Each new row is followed by its nearest point in the smallest flat space through zero that holds the last named rows.

q_966, 5 rows:
[[ 5.17 -1.39  2.24 -0.44 -0.80 -0.44 -1.80  0.98 -0.68]
 [ 2.47  5.29 -0.10 -0.27 -3.76 -3.90  2.46 -3.81  0.70]
 [ 1.79  2.43  1.76 -1.85 -0.41 -3.92  0.89  1.31  1.32]
 [ 0.83  3.21  0.88 -0.04 -1.50 -4.60  3.03  0.77 -1.07]
 [ 0.95  6.33  4.04 -1.93 -2.35 -3.84  1.74 -1.18 -0.71]]
New rows:
[ 2.48 -0.33 -1.97  0.23 -0.55  1.58  2.90 -0.64 -3.66]
[ 1.34 -0.82 -0.99  2.37 -1.55  0.14  1.12 -0.76 -2.81]
[ 2.97  3.02  3.67  2.14 -1.34 -3.52  2.95 -0.21  2.25]
[ 2.76  3.13  1.52 -0.85 -1.89 -4.06  1.58 -0.11  0.05]
[ 3.70 -0.70  1.62 -1.08 -1.23  0.55  4.11  1.49  0.79]
[ 2.82 -0.13  0.70 -0.03 -0.71 -1.91  0.27  0.97 -0.39]

q_837, 5 rows:
[[-0.39 -1.22  0.03  0.67 -2.03  0.11 -0.45 -3.76 -0.66]
 [ 0.65  0.97  1.80 -0.75 -0.74  2.15 -0.17 -0.57 -3.14]
 [-0.53  2.54  0.35  2.05 -1.46  1.32 -2.10  0.37  1.44]
 [ 0.54  1.70 -2.06  0.36 -2.62  1.94 -1.56 -1.81 -3.12]
 [-4.10  2.92 -1.33  0.72  1.41 -1.39  0.64  0.75 -0.91]]
New rows:
[-0.79 -0.58  1.15  0.84 -1.81  0.62 -2.40  1.24  0.19]
[ 0.28  0.79  0.91  0.94 -0.93  0.97 -1.11 -0.04  0.87]
[ 1.38 -1.60  0.07 -3.03  2.91  0.45 -2.74 -2.00 -1.31]
[ 1.52 -1.65  0.20 -1.41  0.05  0.27  0.76 -0.56 -1.51]
[-2.55 -1.63  1.22 -0.98  1.73 -1.81  0.81  2.15 -0.31]
[-1.61 -0.48  1.05 -0.83  2.45 -1.62  1.87  1.11  0.20]
[-3.07  0.40 -2.91 -2.56 -2.99  1.65  0.33  2.16 -1.07]
[-0.52  1.69 -2.65 -0.20 -0.15  0.13 -0.22  0.54 -1.94]
[-1.54 -2.00 -2.12 -0.29  1.80  1.48 -1.76 -2.87  1.98]
[-0.48 -1.24 -1.25  0.72 -0.77 -1.13 -0.16 -1.79  1.22]
[-2.32 -2.02 -1.09  0.65 -1.23  2.81 -0.65 -0.07 -2.17]
[-0.30  0.45 -0.53  0.01 -1.02  0.60 -0.27 -1.47 -1.85]

q_677 (5 x 9):
[[ 4.01  1.80  0.17 -1.99  2.72 -0.28  3.18 -0.37 -1.43]
 [ 0.44 -1.54  1.70 -3.48  2.54 -2.34  1.46 -3.49 -0.62]
 [ 1.62  0.80  1.05 -0.15 -0.46 -1.07  2.06 -2.35  1.86]
 [ 0.37  0.73 -0.76  0.91  2.96  2.25  6.68 -1.36  0.33]
 [-3.64 -1.65 -0.42  0.98  1.58 -0.51  3.51 -2.74  2.77]]
New rows:
[ 1.95 -1.09  0.07 -1.12  0.98  2.61  0.90  1.57  1.95]
[ 0.88  0.67 -0.25  0.27  0.44  0.97  1.22  0.40 -0.50]
[-0.03  1.13  0.10  1.54 -2.56  1.22 -2.44 -2.40 -2.45]
[ 0.37 -0.41  1.43  0.47 -2.72  1.65 -1.72 -0.33 -0.94]
[ 0.71  1.02  2.26 -0.03  2.68 -3.03  2.09 -1.91 -0.08]
[ 1.20  0.21  0.51 -1.69  1.90 -2.09  2.13 -2.04  0.84]
[ 0.06 -4.54 -1.54  1.81 -0.05  0.07  0.67 -1.18  0.25]
[-2.10 -1.31  0.12  0.45  0.11  0.58  0.60 -0.99  0.35]
[-1.54 -2.22  3.73  0.42  0.07 -2.63  0.70  0.77 -2.33]
[-1.08 -1.64  0.93 -1.35  0.38 -0.37 -0.84 -1.21 -0.96]

q_72, 5 rows:
[[ 1.44  0.46 -1.99  1.43 -3.36  4.29  2.87 -2.22 -0.56]
 [ 1.84 -0.54 -1.49  4.09 -5.61  2.70  1.19 -0.70 -1.05]
 [ 0.68 -1.12 -0.45  1.38 -0.16  3.84 -3.12  0.30 -1.69]
 [ 1.48 -2.98 -0.58  1.41 -4.24  3.50 -0.33  0.08 -1.18]
 [-1.39  0.01 -0.95  2.49 -4.25  3.50 -0.80  1.26  0.25]]
New rows:
[ 4.13 -1.98 -0.99 -1.70  0.86  0.66 -2.91  2.81  0.14]
[ 1.44 -2.94  0.82 -0.69  0.94  0.53 -2.49  0.46 -1.47]
[-0.36  1.14 -1.25 -1.24  0.11  1.51 -0.40 -0.14  0.93]
[-0.97  0.82 -0.44 -0.70  0.45  1.71  0.20 -0.20  0.41]
[ 2.55  0.01 -0.02  1.72 -1.24 -0.31  1.15 -3.15 -0.02]
[ 2.59  0.12 -0.69  1.55 -1.01 -0.32  1.81 -1.85 -1.06]
[ 0.53 -0.18  0.10  4.26  0.69  1.56  2.58 -0.98 -0.37]
[ 1.39  1.32 -1.04  2.22 -0.92  0.87  0.92 -1.35 -0.79]
[-1.31 -0.66 -0.37 -3.52  0.40  2.51 -0.60 -0.48 -0.04]
[-1.14 -1.00 -0.03 -2.93  0.95  2.83 -0.08 -0.01  0.45]
[-1.43  0.91  0.55  1.61 -1.61  0.12  1.02 -1.27  0.19]
[-0.49  1.19 -0.55  1.21 -1.54  0.11  1.04 -0.06  0.51]

q_213 (5 x 9):
[[ 3.48 -0.94  1.66  1.15 -1.14 -0.84  0.37 -0.83  0.89]
 [ 2.47 -0.20 -0.24 -0.82 -1.63 -3.53  0.34 -1.27  1.79]
 [-3.06  2.31  2.93 -0.20 -3.78 -3.89  2.76 -4.38  1.89]
 [-1.08 -0.27  0.80 -1.98  1.09 -4.77 -0.17 -3.96 -0.70]
 [ 0.72  0.25 -0.99  0.32 -2.21 -4.37  1.58 -2.79  4.45]]
New rows:
[-1.04 -1.40  1.40 -0.47 -1.89 -0.60  2.37 -1.80  1.93]
[-0.66  0.57  1.17  0.85 -1.53 -1.17  1.34 -1.85  1.56]
[ 0.29 -0.33 -1.76 -2.50 -2.17  1.94 -0.68  1.31  2.47]
[ 0.44  0.85 -2.12 -0.63 -1.58  0.43  0.09  2.33  1.34]
[-0.45  1.61 -2.65  2.18 -0.92 -1.75  1.98 -0.87 -1.48]
[-1.03  0.53 -0.64 -0.11 -0.57 -0.81  0.52 -0.52  1.12]
[ 3.15  0.34  1.37 -2.13  1.64  0.54  2.37  2.91  2.19]
[ 2.64 -0.32 -0.41  0.01 -0.96  0.37 -0.29  1.59  0.41]
[ 1.15 -0.48  1.75 -2.86  2.84  0.86  2.62 -1.51 -1.55]
[ 0.21 -0.66  1.58 -0.50  1.36 -0.42 -0.66 -1.08 -2.15]
[-3.00  0.71 -1.44 -2.71  1.03 -2.82  0.05 -0.58 -0.37]
[-2.92  0.90 -1.70 -2.61  0.77 -2.61 -0.38 -1.00 -0.50]

q_584:
[[-0.71 -3.38  6.68  1.34  2.08 -3.11  0.41  2.07  1.51]
 [-1.39 -0.94  1.41 -3.53  2.58  1.14  0.46  2.03  6.31]
 [-3.35  0.79  6.68 -0.62  6.12 -2.06  0.54 -3.26  2.34]
 [-1.94 -1.72 -1.46 -2.19  3.21 -0.19  3.69  3.01  5.89]
 [-4.66 -2.75  0.83 -3.88  3.36 -0.37 -1.01  1.65  0.32]]
New rows:
[ 0.59 -0.94  0.45 -0.60 -0.02  2.05  1.73  0.00  1.80]
[ 0.49  0.10 -0.08 -0.44  0.13  0.48  0.61  0.65  2.23]
[-0.39  1.36 -1.23  4.68  0.02 -1.54 -1.80  1.03 -0.81]
[ 0.90  0.05 -0.21  2.12 -0.86 -1.01  0.74 -0.36 -1.85]
[ 0.38 -0.63  0.58  0.28  0.57 -0.52 -0.16 -0.63 -3.60]
[-0.63 -0.39  0.41  0.87 -0.12 -0.94 -0.62 -0.68 -3.01]

q_83:
[[ 0.00 -1.58  0.97  0.55 -1.58 -2.65 -1.26  2.92 -0.30]
 [ 1.20 -0.40  1.05 -0.30  1.30 -0.06 -1.78 -2.40  0.52]
 [ 4.07 -1.88  2.38 -1.27  3.06  0.55 -2.00 -0.62  0.90]
 [-1.13 -1.46 -2.27 -2.64  3.87 -1.90 -3.15 -0.65  0.22]
 [-0.67 -1.19 -1.60 -1.82 -1.26  0.28  0.14  0.44 -0.08]]
New rows:
[-2.27  3.65 -0.72 -2.15  0.91  3.55  0.43 -3.41  3.18]
[-1.10  2.09 -1.97 -0.83  1.26  2.95  1.32 -4.36  0.27]
[-1.97 -0.06  2.52  0.74  3.99  1.76 -1.86  0.47 -2.13]
[ 0.36  0.95  0.52  0.82  3.52 -0.59 -0.70  0.01  0.11]
[ 0.32 -1.82 -1.24 -0.12 -0.17 -0.52  0.97 -0.66 -0.04]
[-0.09 -0.64 -0.60 -0.93 -0.45  0.19 -0.10 -0.04  0.03]
[ 1.33 -0.85 -1.92 -1.22  3.17  2.63  0.41  1.94  0.04]
[ 1.24 -0.50 -1.30 -2.11  3.21  1.83  1.17  1.73  0.18]
